There are 10 hidden switches. A switch that is on adds its own fixed numbers to the row, and there is some noise. The rows also spread widely along 14 directions, which tell nothing about the answers.
Some rows, each with its switches (1 for on, 0 for off) after it:
[-11 -22  -4 -16   6 -10  21   9  42  39  11  11   2  22 -17  28   4  22
 -12 -12  10  -3 -30 -61  -1 -35  13  17  38 -28  -4   8   9 -16  18 -29
   9 -39   7   7 -16]	1 1 1 0 0 0 0 0 0 0
[ 25   8  48 -29  25  14  29 -36 -15  45  18   4   0  32  11  38  16  35
  25 -18  24 -18  15 -33  23  -5   3   4  -4 -54 -13 -14   2  41  12 -19
   0  16  13   7 -15]	1 0 0 1 1 1 0 0 1 0
[-20  -3   6  12   8 -14   6  17   8  22  18  10   3   8  25  46  -8  26
  12 -17  18 -27   7 -37  17  -9  28  26  24 -13  -9 -33   0  -5  22 -11
   9 -12  -9   6 -10]	1 0 1 0 0 0 0 0 0 0
[-16   1   0 -30  -3  -4  29  -9   3  49  -5 -15 -18  61  18 -25  -9  31
  26 -26  -9 -28 -10 -51   2  -8  18   3  22 -17 -21  30   0 -18 -31  -8
  13  -9  51   6  -5]	1 0 0 1 0 0 0 0 1 1
[ -5   0  31  -2  -9   2   3  10 -36  -4   8   3   5 -11 -10  10  24   4
  -9  42  -4  12 -15  -4  -8  13  -9 -30 -18 -14  25  18  -6  34   4   8
  -9  -5   0 -14  -3]	0 1 0 0 0 1 0 0 0 1
[ 66 -13  88 -33  14   1  18  23 -17  23  27  21  -8  12  -7  40  38 -18
 -28 -39  -9  -8   6  25  38   2  -7   2  66 -16 -37 -63   7 -13  10   6
   8 -61 -11 -12 -32]	1 0 0 0 1 0 0 1 1 0
[  5   1  15  10   2  -6  24   5 -17   3  -7  21  -9   1 -27  22  -2  40
   0  23   6 -14 -24 -30  16  14  12 -24 -14 -20  32  23 -16  27  -3  -5
  -8  14  -1 -16  17]	1 0 0 0 0 0 0 1 1 0
[ -2 -11   2   7   7   1  20 -11 -25 -13  41 -19  16 -33  19  47  23 -21
  -4 -20 -11  29 -39   9  -6   4  -4  16  14  -3   1 -37  44 -44  22  20
 -14 -32   1 -25 -32]	0 1 0 0 1 1 0 0 0 1
[ 41  15  54 -36  28  -3  34 -28 -24  18 -16  16 -22 -20 -32  10  50  13
  16  -4   0   3 -13  -4  46  20 -14 -16 -11 -42  12 -26   8  22 -28  -9
   8   6  12   0   2]	0 1 1 0 1 1 0 0 0 1
[ 10   0  15  17 -15  27   3   7 -45   3  31  25  13  -4   7  29  -3  -5
  18   5 -11  -7 -13  11 -25   4 -10 -13   8  -8   2  -6   3   4   7  15
 -24 -31  -6 -10 -30]	1 1 0 0 1 1 0 0 0 0
[ 29   8  59 -36 -17  11  34  20 -34   3  -4  14 -19  14 -36   6  12 -12
  -6  -3 -16 -18 -22  10   6  13 -34 -37  21  -9   2   1  -5  11 -17  14
   7  -4  22 -11   3]	0 1 0 0 0 0 0 0 0 1
[-21 -25  13 -19  -7 -19  -6  11   5  16  35  -1  -8 -12 -24  27  22   4
 -13  42  17  11 -16 -18  13  13 -25  -8  10  -7  29  -2  -3  20  30  11
  28   8  -4  -8 -22]	1 1 1 0 0 0 0 0 0 1
[ 22  17  11 -41   7  40  35 -15 -29  20  25  18 -10  11 -23  58 -13  -3
  59 -41   9 -44 -35  -4  -6  -1 -57   0  26 -17 -20 -32  22 -11   8   0
  19   8   6   8 -20]	0 1 1 1 0 0 0 0 1 1
[ 19 -29  16 -13 -34  26  22  24 -18  -2  15  22   3  21 -35  28  19 -16
 -38 -17   6  13 -30   1   3  -2 -24 -17  35  -7 -22   4  -9  10  19   2
  -9  -9 -15 -12 -25]	0 0 0 0 1 0 0 0 1 0
[ -5   6  41  -4   8  -5  39 -18 -34  23   8 -21  20 -11   0  29  16  12
  31  -9  32 -24   2 -11  10   1 -20   7  -1 -36 -11 -14  35  38  30  -7
 -12   2  -6   1 -12]	0 1 0 0 0 1 0 0 1 0
[ 33 -10  21 -15 -10   9  13  10 -18  15   6  33  -4 -29 -51  38  30  -5
  -7   7  16   1 -27   4  19   9 -31  -6  22 -26   5 -26  -1  20  12 -10
  12  -1 -26   7 -23]	1 1 0 0 0 1 0 0 1 0
[ -2 -33 -33  23 -21  11  10   3 -10  23  53  48  -7 -11 -49  30 -26  26
  36  11   8 -19 -26  -7   2  24 -27 -27  26  -6  24  -9  -6   9  20  15
  -2 -12 -30  -8 -24]	1 1 0 1 0 1 1 0 0 1
[-22  -8   2  14  -5   0   2  17  -6  12   7   8  21 -31 -15  44  12  15
  -7  30  19  12 -49 -37 -16 -18  10  17   6 -30  20  13  10   9  32 -22
 -11 -19 -14  -3 -21]	1 1 1 0 1 1 0 0 0 0
[ -1  -9  16  -5   1  -2  43 -23 -18  27  25  -7  -4  16 -12   5 -12  21
  23 -10 -11 -11 -33 -22  -4   9  -9 -17   9 -26  14  20  21  -7  -3  13
 -16 -14  38 -19 -10]	1 1 0 1 1 0 0 0 0 1
[ -8 -18  36   2 -17  12   1  -2 -50 -12  43  -2 -21  63  31 -24  16  12
   8  16  -5   8  32  13  15  48  -9 -56 -17  19  -3  26 -24  52 -13  58
 -13   8  14 -35  -9]	0 0 0 0 1 1 0 0 1 1
[ 16   7  46  11 -28  24   2  27 -52  17  12  32   4  15 -12  37 -22  29
   9  32   1 -31  -9 -10  -7   9   4 -32   4 -22  22  27 -31  45  12   8
 -12  14   3 -23  -8]	1 0 0 0 1 1 0 1 1 1
[-18 -11  29 -16  38   2  12  -6  -2  -5  29 -20  15   0  10  40  37  12
   3  22  20  27 -47 -38 -20 -16  -9   7  -5 -22   7  13  33  10  34 -10
 -13 -48  -1 -10 -18]	1 1 1 0 1 1 0 0 1 0
[ 14 -29  29 -21  30  -1  12 -10   5  -7  64  16 -13 -11 -41  57  24   9
  -7  28  14  14 -26  -5  17  15 -44 -25   8  -8  34 -25  10  18  48  18
  13 -17 -20 -22 -17]	1 1 0 0 1 0 0 1 0 0
[ 29 -23  16  15 -18  13  22  -3 -18  31   7  24   5  24  -8   6  22  10
 -13 -35   7   1   6  -7  30   1  10  -7  23 -24 -29  -6  -5  18  -2  -4
 -22 -20 -14  -1 -28]	0 1 0 0 1 0 0 0 1 1
[-19  -7 -16  -6   4  -5  27  20  13   3 -14   8 -21  25  -7   7   7  30
   7 -31  16 -13 -38 -53  20  -1  18  11  21   0 -15   4  -1 -13 -11 -17
   9  -7  -2  11  10]	1 0 0 0 0 0 1 0 1 0
[ -6   0  24 -11 -26  12  21  15 -31  23  -5 -10  -8  22  -2   4  12   9
  15 -25  20 -17 -19 -21  16   4  -6   9  27 -14 -24   6   6  15   1   1
   9  17  12   3 -18]	0 1 0 0 1 1 1 0 1 1
[  6 -13 -17 -14  23  13   5 -19  22  12  36  27  -6  19  -3  37  11  16
  -2   4  -3  11 -12 -37  -7 -15   1  -9  -4 -12  14  -9  -6  -4   9 -11
   6 -24  -6   4 -14]	1 1 0 0 0 0 0 0 0 0
[  2  -5  61 -19  -8   7  20  12 -21  15  35  12   0  37 -11  42  -6  26
   4  29  18 -18   0 -26  -3  11 -16 -36   1 -24  22  25 -17  61  30   9
  -3  15   7 -25  -1]	1 0 1 0 0 1 1 0 1 0
[ 13  -8  25 -46   0  26   8 -18 -20  27  21   2 -14  20 -18  25  39   2
  16  -1  22  10 -20 -13  15   9 -39  -6   5 -27 -10   1   0  32   9   0
  25  24   5   4 -33]	0 1 1 1 1 1 0 0 1 1
[ 21   0  47 -32  17 -12  20 -12  -6  32  12   6  -3   9 -12  17  19  13
 -10  16 -16   4 -11 -26   9 -11   7 -14   8 -35  20   9   3   0  -6  -7
   2 -20  29 -16 -12]	0 1 1 0 1 0 0 0 1 0

New rows, each followed by its switches (1 for on, 0 for off):
[-34 -38  25   8 -12 -24  27  12  -6   6  10 -28   5  11 -24  -2  33  25
 -19  22  42  15 -19 -30  25  16 -12 -13   4 -19   4  34  15  56  36   8
 -10   1 -12 -15  -4]	0 1 0 0 0 1 0 0 1 1
[-37  -5  24  15  -4 -14  16  26  -7  22   1 -11   0  46  25  11  -9  53
   0  -2  27 -24   5 -59  19  -5  47   4   6 -19 -11  26 -14  39  16 -12
 -10   8  -1  -3  12]	0 0 0 1 0 0 1 0 1 0
[  3 -20 -36  -5 -34  13 -11  -6  -6  34   8  24  -1  -8  -9  10  26  -8
  -9 -12   7  10  -7  -6  15   2  -3  16  20 -12 -15 -22 -16  -9  -4  -9
  19  14 -15  18 -45]	1 0 0 0 1 0 0 0 0 1
[ 20 -17  28 -26  26 -11  21 -23   4  28  21  10 -18  -1 -38  23  34  24
  13   3  19  -2 -13 -20  48  15 -23 -10  11 -27  12 -17  11  18  11  -1
  21  -1  -7  -8 -16]	0 1 1 0 1 0 0 1 1 1
[  5 -23  -5 -13 -11  11   9 -12   7  33  37  15  16  16 -15  28   5   2
 -18  16  -9  10  -8 -25 -20 -22  -7 -17  11 -24  12  12  -3   2  24 -10
  -5 -26   2  -9 -28]	0 1 0 0 0 0 0 0 0 1
[ -5   4  30 -34   9 -11  24 -13  -3  33  10 -18 -11  28   9   9  10  19
   6  -8   2 -13  -3 -40  17 -10   6   7  12 -23   0   6  10  -3  -1  -3
  19  11  38  -1  -9]	0 1 0 0 1 0 0 0 1 0
[ -1 -19  17   9  -8   7  27   8 -11  13  30  -1 -12  41  10  45  -2  25
  -1 -46  30 -11 -10 -25  31  12   2  13  26 -12 -25 -12   3  19  25  13
   0  20  -2  -3 -14]	1 1 0 1 0 0 0 0 1 1
[-11 -21  29   8   8  -6  17  32  -9 -21  24  24 -21  11 -27  14  13  21
  11  12  18  -6 -25 -10  19  29 -21 -29  13   7  10   0  -2  33  10  22
  -2 -28 -20 -13   7]	1 1 1 0 0 1 0 0 0 0
[ -6 -23   0 -11  16  -7  24   7  12 -25  28   0 -15  -1 -14  38  27   2
 -25  -4  -5  40 -57 -24  10   7  -2  -9   8   2  21  -2  16 -25   7  13
   5 -18   7 -28   2]	0 1 1 0 0 1 0 0 0 1
[ -1 -15  20 -12  25  -9   2   0   2  27  45  20  -7   0 -31  17  -9  37
  34  50  -4 -20 -22 -29  -6   1 -16 -29  19 -15  40  13   6   4  20   5
   8 -51   2 -19 -13]	1 1 0 0 1 1 0 1 1 0
[-25 -27 -19  39 -18  -5  35  -2   6  22  23   5  15  33  16  27 -28  33
  -2 -35  14 -11  -9 -46   6 -11  35  12  21 -19 -12  10   7  -4  24  -1
 -30  -7   6 -13 -13]	1 0 0 0 1 0 0 0 0 0
[-14 -16  -3  -2 -12  -8  33  10  19  16  26  12 -21  47 -10  17 -31  34
  -6 -12  -9 -14 -25 -55   1  -4  17 -15  25  -4  21  28  -9 -14   1   9
   4   2  34 -18   7]	1 1 0 0 0 0 1 0 0 0
[-24  -3  -4   6  23   0 -16  26  -3   5  11  26 -23  32  17  -6   9  36
  35   7  13 -30  17 -31  21   6  14  -8   7  16 -15 -15 -19  19  -8  -1
  15 -35 -26  22   2]	0 1 0 0 0 0 0 0 1 0
[-11 -13  12  -4  10  -7  12  18   4   9  10   4 -14  21  -3  27  10  30
   6 -13  25 -20  -6 -32  40   5   5   4  22  -3 -13 -18  -2  13  20  -3
  19  -4 -20   0   2]	0 0 0 0 0 0 0 1 1 1
[ 12   6  48 -61  18   9  -6   6  -8  33  24   3 -10  15  -4  21  26  -1
  11  22 -10  -8 -15 -25  -6 -15 -18  -8  20 -17   5  -5   0  -5   3  -9
  31 -30  19   0 -24]	0 1 1 0 1 0 1 0 1 1
[ -6   2  52 -47  43   4  24 -11 -15   0  27 -20  -5  -3  -9  35  43   9
  35  10  35 -11 -21 -15   9  12 -48 -11  -3 -17  -4 -26  29  39  34  -5
  11 -25 -16   4  -1]	1 0 0 0 0 1 1 0 1 1
[  4 -21   5  -8 -15   3  28  -9  -3  22  39   7  -7  17 -20  35 -15  14
   3 -12   3 -12 -21 -17  12   9 -16 -10  27 -13  12  -2   4  -7  23  17
   7  13  16 -24 -20]	1 0 0 0 1 0 0 1 0 1
[  3  -8   9   0 -18   4  33  18 -11  21 -18   6   3   2 -22  20  18   9
   3 -38  31 -16 -21 -22  25  -8  -5  20  36 -25 -33 -13  13  11  11 -20
   2   0 -16  16 -14]	0 1 0 0 0 1 0 0 1 0
[ -8 -25  32 -15  27 -14  16  11  10   8  24 -10 -25  32  -1  10  33  27
   6 -12  27   1 -20 -26  37  17  -9   3  25  -3 -15  -3  11  19  13  11
  17 -23  -8  -5 -11]	1 1 1 1 0 0 0 1 1 0
[-17  -3  -6 -27   3   7  19 -28 -16  15  27  -7   0 -11 -19  12   8  -1
  47  22  13 -24 -17  -2 -19  12 -57 -15  -5  -7  10  -5  18  10  19   7
  16  -1  -2   3 -20]	1 0 0 0 0 0 0 1 0 0
[ 20 -13  19   8  -4  13   9  -3 -22  48  45  26   0  25   2  29 -20  36
  37 -13   1 -32   3 -14  12   8   9  -8  36 -23  -4 -13  -5   6  13   5
  -5 -24  -6 -16 -30]	1 0 0 1 1 1 1 1 1 1
[ 11   8  31  -2 -27  -3   5  37 -22   2  -4  29 -14  10   1  30  -4   5
 -28  -1 -17  -8   0  -9  21   7  29 -10  15  -4  10  -9 -34   0 -16   6
  11  25  12 -15   3]	0 0 1 0 0 0 0 0 0 0
[-25 -33   8 -23   6 -10  -7   7  31  31  48   7 -30  49  -5  13   7  39
   2  17  19   5  -7 -54  24   4   3  -2  25 -11  12  15 -17  21  19   8
  34   5  16  -4 -20]	1 1 1 1 1 1 0 0 0 0
[ 34  -1  65 -37  28   2   5  12 -16  12  45  10  -3  -1   4  69  11   1
 -27  10 -23   9 -28  -9   5  -8   9  -5  26 -22  17 -29   3 -23  18   2
   7 -35  15 -26 -16]	1 0 0 1 1 0 0 0 1 1
[-25  -9  18  12 -16  -2  12  16  -5  18  13   5 -26  62  10  11 -20  59
  13   1  28 -27   7 -55  35  15  25 -12   3 -11  10  32 -31  48  11  13
  11  49  20 -13  11]	1 0 0 0 1 1 0 1 0 1
[-10  -7  15 -41   2  17  35  -9 -16   0  14 -13 -12 -10 -47  34  29  -4
  25  -7  41  -7 -58 -19   4   9 -69   3  11 -13  -3  -5  30  22  32  -1
  20  24  -6  10 -18]	1 1 0 0 1 0 1 0 1 0
[ -9 -17  36 -31   3 -14   7   9  -5  13  28 -11 -26   2 -27  26  31  19
  15  23  37  -3 -21 -18  36  31 -37  -5  17  -6  18  -4   5  37  27  17
  42  28  -4 -11 -14]	1 1 1 0 0 1 1 1 1 1
[ 15  -1  45 -35   2  20  14  11 -13  19  75  38  -6  21 -30  93 -46  19
  21  23   2 -43  -6 -21  -5  -4 -34 -34  25 -14  37 -19 -14  16  53  13
  20  14   3 -31  -9]	0 0 1 0 1 0 1 0 1 0
[-32  -4  13  12   3 -19  32  13 -13  -8  13 -18   7 -16   0  43  -8  19
   0   5  13  -9 -37 -28   3   6   6   3   2 -10  20  -1  20   0  28   5
  -9   1   5 -19  10]	1 0 0 0 0 0 0 0 0 1
[ 45   4  55 -29 -31   3  57  -7 -33  28  -4   1  -5   1 -27  38  13 -12
 -22 -51   1  -9 -23   2  28   8 -11   7  34 -38 -11 -19  10  -6  -2   1
   1  41  31 -15 -18]	1 0 0 0 1 0 1 0 1 0
[ 33 -28   9 -23 -11  31   2 -20  -7  21  59  55 -22  67 -17  -1   5   8
   2  11 -17  -6  47   7  11  23 -32 -72  -2   2   4  -2 -47  45  -7  25
   3 -12  -9 -13 -17]	0 0 0 0 0 0 0 0 0 1
[  7 -17  27 -39  36 -13  54 -19  12   3  48 -17 -30  18 -16  38  12  18
  15 -38   4   2 -35 -25  34  17 -23  -5  31  -8   3 -29  38 -23  15  18
  18  -9  18 -21   0]	0 1 0 1 0 1 1 0 1 0
[ 19 -25  -5  -2  18   1  45 -32   9  43  -4  11 -22  29 -32 -21  27  45
  35 -46  21  -7 -31 -36  46  13  -3   0  24 -36 -24   8  18   7 -21 -12
  -6 -25   3   6 -15]	1 1 0 1 1 1 0 1 1 1
[  5  -5  42  12  23 -26  19  12  -8   9  21   9 -18  -6  -7  26   4  33
  12  -4   7 -22  -7 -15  42  19  13   1  21 -11  13 -29  10   0  10  14
   6 -19  -2 -13   0]	1 1 0 0 1 0 0 1 0 0
[ -6   7   2 -22  19   2 -12  -7  -5  14  -3  22 -14  -1   1   4  37  17
  17  25  13  -7  13 -22  16   5  -2  -6 -20 -11   2 -22 -21  31  -9 -19
  22   1 -20  28  -4]	1 0 0 0 0 0 0 0 0 0
[-42 -11  -9 -22  32  -6  16  21  14  -8  25  -7 -36  22  -2   3  -2  20
  49 -22  10 -28 -45 -37  12   5 -24   7  38  23 -14 -19  27 -36   4  15
  28 -45  10   9   0]	1 1 0 0 1 0 0 0 0 1
[ 17 -22  31   8 -16 -11  17  27 -14  33  14  27  -1 -22 -50  44  -1  22
  -2   1  28 -30 -17  -7  43  12 -11   2  46 -27   4 -27  -1  17  35  -4
   8  -1 -29  -9 -19]	1 0 0 0 1 0 0 1 1 1
[ 13 -28  16 -14   6   7  13 -12  -7   3  63  15  -3  17 -10  42   7   1
 -10   2  -1  11  -7  -2   7  13 -21 -23  14  -3  11 -17   1   3  28  22
  -2 -14  -4 -26 -26]	1 0 0 0 1 0 0 0 1 0
[ -3 -37  -1  24  24  -1  17 -15   0   1  36  26 -10  34  -8  -3  16  47
  15   7  13   9  -3 -28  28  25   8 -38  -9  -9   7  12  -5  38   4  12
 -30 -43 -22 -17   0]	1 0 0 0 1 1 0 0 1 1
[  4 -21   6  -8 -10 -14  20  36  22  28  16  28  -7   5 -36  45 -18  26
 -22  -4   0 -17 -38 -46  17 -14  18   0  52 -16  14  -7  -7 -25  17 -17
  13 -23  -3 -11  -1]	1 0 0 0 0 0 1 0 1 1
[ 10  -9   5  -9  -6  15  11  -4 -15  31  22  17   4  -3 -17  44  10   3
  21 -21  23 -17 -13 -13  19  -4 -22  14  27 -23 -16 -29  11   6  23  -8
  11   2 -16   7 -34]	0 1 1 0 1 0 0 0 1 1
[ -9  11  11   6   1   1  40   6 -27  -3 -17 -10  -2   3  14  28  11  15
  20 -48  24 -19 -16 -20  27   5  10  21  10 -12 -29 -25  20   3   0  -6
  -4  17  -4   5   6]	0 0 0 0 0 1 0 0 1 0
[ 26   4  21 -10  26  -7  36 -28  -9  27  29  10 -11   9  14  18   4   9
  38 -46 -15 -23  12  -3  20   8   0   2  23 -15 -12 -50  25 -27 -14  11
  -1 -35  17  -1 -15]	1 1 0 0 0 1 0 0 0 0
[  0 -17  30 -25 -11   0  43  18  -9   6   9   0 -10  18 -44  20  -1  14
  -6  -6   3  -6 -51 -29   8   1 -18 -22  32 -17   7  22  12  -3  12   4
   0 -11  20 -24   4]	0 0 0 0 1 1 0 0 1 1
[  9 -29   5 -10  -1 -19  20  -3  24  44   4  -2  -1  25  -5   2  26  21
 -28 -21   7   9  -9 -38  29 -10  25  12  35 -26 -14   4   3 -10   3 -16
   7 -29   4  -4 -21]	1 0 0 0 0 0 0 1 1 1
[-14  -4  14 -11 -24  21  32  36 -23   8  -5  -7 -14  36  -8   3  -4   1
  27 -49  18 -39 -40  -9  -1   7 -29   8  53   5 -50   0  12  -7   3   8
   9 -15   4   7 -12]	1 0 0 1 0 0 0 1 0 1
